All groups share one centre, and each spreads out both ways along 5 directions, with some noise.
Known rows, each followed by its group:
[ -2   1  11  -6 -10  -8  -9  -7  -4   3] -> z525
[-16 -14   1 -10  14   9   3 -18   7 -12] -> z810
[-1 12 -7  3 11 -4 28  7 19 -6] -> z830
[  3  29 -14 -54   3  21 -20   6  -2 -14] -> z146
[ 7 -8  2 -6  2 -2 10 20  4 -5] -> z810
[  4   7  -7  11   3   9 -13   3  -8   0] -> z525
[  6   0  -3 -10   0   7 -12  -3 -11  -2] -> z146
[ 25 -23 -17  27  22   0  50 -14 -11 -11] -> z146
[-12  10  -4 -22  18   9  25  33  40 -24] -> z830
[-15 -21  12   8   2 -10   6   3  13   1] -> z146
[  0 -12   1  -5   1   4 -10  -5  -8  -2] -> z810
[ -1   5  -2   5   2   2   2 -19  -2   1] -> z210
[ -3  20  -5  -4  -1   5 -10  -2   2   1] -> z830
[-14 -26 -16 -24  16  14  -3 -11  -7  -4] -> z525
[-24  -2   3  26   4  -4   4  -5  22   8] -> z146
[-17 -40   3 -41   3  -9  11  -3   0   3] -> z210
[  1 -24   5  -1   9 -12  43 -11   8  -6] -> z525
[ 10  -7  -1  -1   1   8 -14  23  -5  -6] -> z810
[-45  -5 -34 -57   4  23 -48   5 -12  25] -> z210
[  1  -6  -6   9   4   2   8 -13  -6   0] -> z210
[-15 -28  -4 -15  17  12   7 -29  -5  -8] -> z830
[  6  -1   9   3  -6   2 -18   8  -8  -1] -> z525
[  2   8  22 -19 -16   4 -38  15  -2  -6] -> z210
[ -4   4  13 -26  -6 -12  21  11  22  -4] -> z830
[ -1  17 -25  13  23  20  14  18  19 -18] -> z810
[-12 -20  -3 -27  11   2  14   9  10  -5] -> z210
[-20   5  -1   1   3  -1  11 -63  -3   9] -> z810
[-10   5 -20  -4  15  19  -6   3   1  -5] -> z525
[ -8  17 -14  -1  10  15  -9  -3   6  -4] -> z830
[  2  -6  -5  -9  14  17 -12  43  13 -20] -> z210
[  0  -6   7 -25   1 -11  26  23  19  -6] -> z810
[  9  10 -21  -1  16  16  12   6   3 -15] -> z146
[ -8 -11  12 -20  -2   3 -13  14   6  -5] -> z146
[-17  -3   6 -12   1  -3   1   0  13  -1] -> z146
[  9   2 -12  21   8  13  -9   6 -11  -5] -> z525
[-17  -6 -26   5  28  30 -11 -27  -6 -10] -> z830
[ 22   3  48 -13 -16 -18  14  76  41 -32] -> z525
[ -4 -14  11 -15  -7 -14  11 -22  -2   5] -> z810
[  1  -6  10  -5   1 -19  40  -9  13   0] -> z830
[ -7  -5  -3 -12   6   3   5   0   6  -5] -> z210

New rows, each followed by its group:
[ -3  57  -9  12   5  11  -1  14  25 -10] -> z525
[ 16  -4  16  15   0 -10  23  12  12 -10] -> z525
[  7 -29   4  26   4  -5   6  -6 -13   1] -> z146
[-11  12 -21   2   9  15 -13 -27 -10   8] -> z525
[  9  15  22   1  14  -7  53  14  48 -37] -> z210
[ 7 34 -6 17  0 -6 19 17 15  2] -> z830
[ -1 -29  -8  15  26  17   4  -4  -1 -20] -> z810
[ -4  -1  30 -36 -11 -41  70  16  46  -5] -> z830
[  4 -21  17 -22 -14 -19   7   1  -5   6] -> z810
[-25  -9  -2 -19  26  30 -17  -7  19 -27] -> z810
[  1 -13   7 -34   3  -1   9   7   3 -13] -> z146
[ 10 -14 -36  38  37  38  -8   7 -15 -19] -> z830
[-20  -1 -22 -13  -2  16 -40 -52 -34  23] -> z525
[ -1   5  -2 -17   0   7 -12   1  -5  -5] -> z146
[-22  23 -18 -17  11  33 -41   4   5  -9] -> z830
[ 2  6 -8  7  1 -4 14 -6  0  5] -> z810
[-3  8 -3 -4  8  2 14 14 17 -8] -> z830
[ 13 -10 -16  17  24  -5  70  19  25 -14] -> z810
[-14  -7 -22 -11  10  23 -33 -17 -21   7] -> z525
[ -3 -22   6 -21   8   9  -7  10   2 -12] -> z830
[  0   8  -1 -12  -2  10 -25   2 -10  -2] -> z146
[-21 -41  -2 -48   1  -2  -7   6  -6   8] -> z210
[-17  -4 -12 -25  20  14  13  13  24 -18] -> z525
[ 17   3 -13 -13  11  10  13  -7  -9 -11] -> z146
[ -6   7 -17   3  19  18   4  -1   8 -10] -> z830
[-16   9   6 -18 -17   7 -55 -34 -21  15] -> z810
[-49   8   8 -10  19  -6  36  14  68 -11] -> z146
[-10  -7  -6   2  18   7  18 -13  12 -11] -> z810
[ 12 -12   5 -33  -1   3  -8   3 -13 -10] -> z146
[ 21  16  44  13 -27 -34  19   5  16  -2] -> z525
[-10 -12 -24   3   4   5  -8 -28 -24  17] -> z210
[ -2 -36  11   0   3  -5   2 -30 -16   0] -> z810
[-24  -5  12   4  -6   0 -32  11  11   6] -> z146
[ 30  -1  36  15 -12 -20  19  41  19 -20] -> z525
[ 19 -62  27 -10  -9 -21  11  10 -21  -1] -> z810
[ 2  3 -2 -1 -4 -5  7 -2 -1  5] -> z810
[ -2  16   8   0  -9   0 -12 -20  -4   3] -> z210
[  2  23 -29  26  20  37 -31  20  -1 -13] -> z810
[ -2   0 -17  16  15  21 -14  -6 -12  -5] -> z830
[-34 -18  24   9 -12 -15 -13 -11  15  15] -> z146
[  1 -25  25 -29  -7 -10  -4  13   3 -11] -> z210
[ 0 25 -8 12  7  6 12  4 17 -8] -> z525
[ 15  -2  10  12   3  -4  14  31  12 -15] -> z525
[ 4 11 -9  0  3 13 -9 29  3 -7] -> z810
[ 30 -20 -17  10  20   9  40  -1 -10 -19] -> z146
[ -3  61  -6  12  -2  11 -11  18  25  -5] -> z525
[ 27 -12  25  15  -7 -12   9  34   6 -13] -> z525
[ -3 -23  36 -36 -19 -40  35  -8  12   6] -> z830
[ -3  22 -40  30  30  44 -19   7  -1 -16] -> z830
[ 24   1  -8  24  -5 -23  46   4  -7  13] -> z810
[ -6 -17   6  -8   5   6 -13 -10  -8  -5] -> z810
[ 27 -19 -11  12   7   2  17 -20 -30  -3] -> z146
[ 10  18 -12 -23  -4  15 -28  -9 -23  -1] -> z146
[  4  -3  -9 -12  16   6  24   5  11 -15] -> z146
[  0 -24   7  22   3  -1  -2   3  -5   3] -> z146
[  7 -16  20 -36 -15 -20  16  35  14   0] -> z810
[ 13  -3  41 -16 -11 -29  36  29  34 -16] -> z525
[-23 -10  -1 -44  -7   5 -29   3  -5   7] -> z210
[ -2  20  -3   9  -9  -5  -6 -26  -8  15] -> z830
[ -4  10 -35  18  25  24   5  14   2  -6] -> z210
[  2 -16  -1  -7  15  -4  37  -3  11 -11] -> z146
[ 47  15 -30 -50  15  25  19  -4 -32 -27] -> z146
[  7 -20  -9  29   5   5  -9 -48 -35  11] -> z830
[ -3 -43  -1 -19   9  -4  21   5  -1  -4] -> z210
[-10  -5 -10 -12  10   6   3   1   3  -2] -> z210
[-18   9 -21  -8  21   3  30 -17  17  -1] -> z210
[-27 -18  15  21   4  -5  -9  22  27   2] -> z146
[ 23 -23  64 -17 -24 -28   0  10   7 -20] -> z210
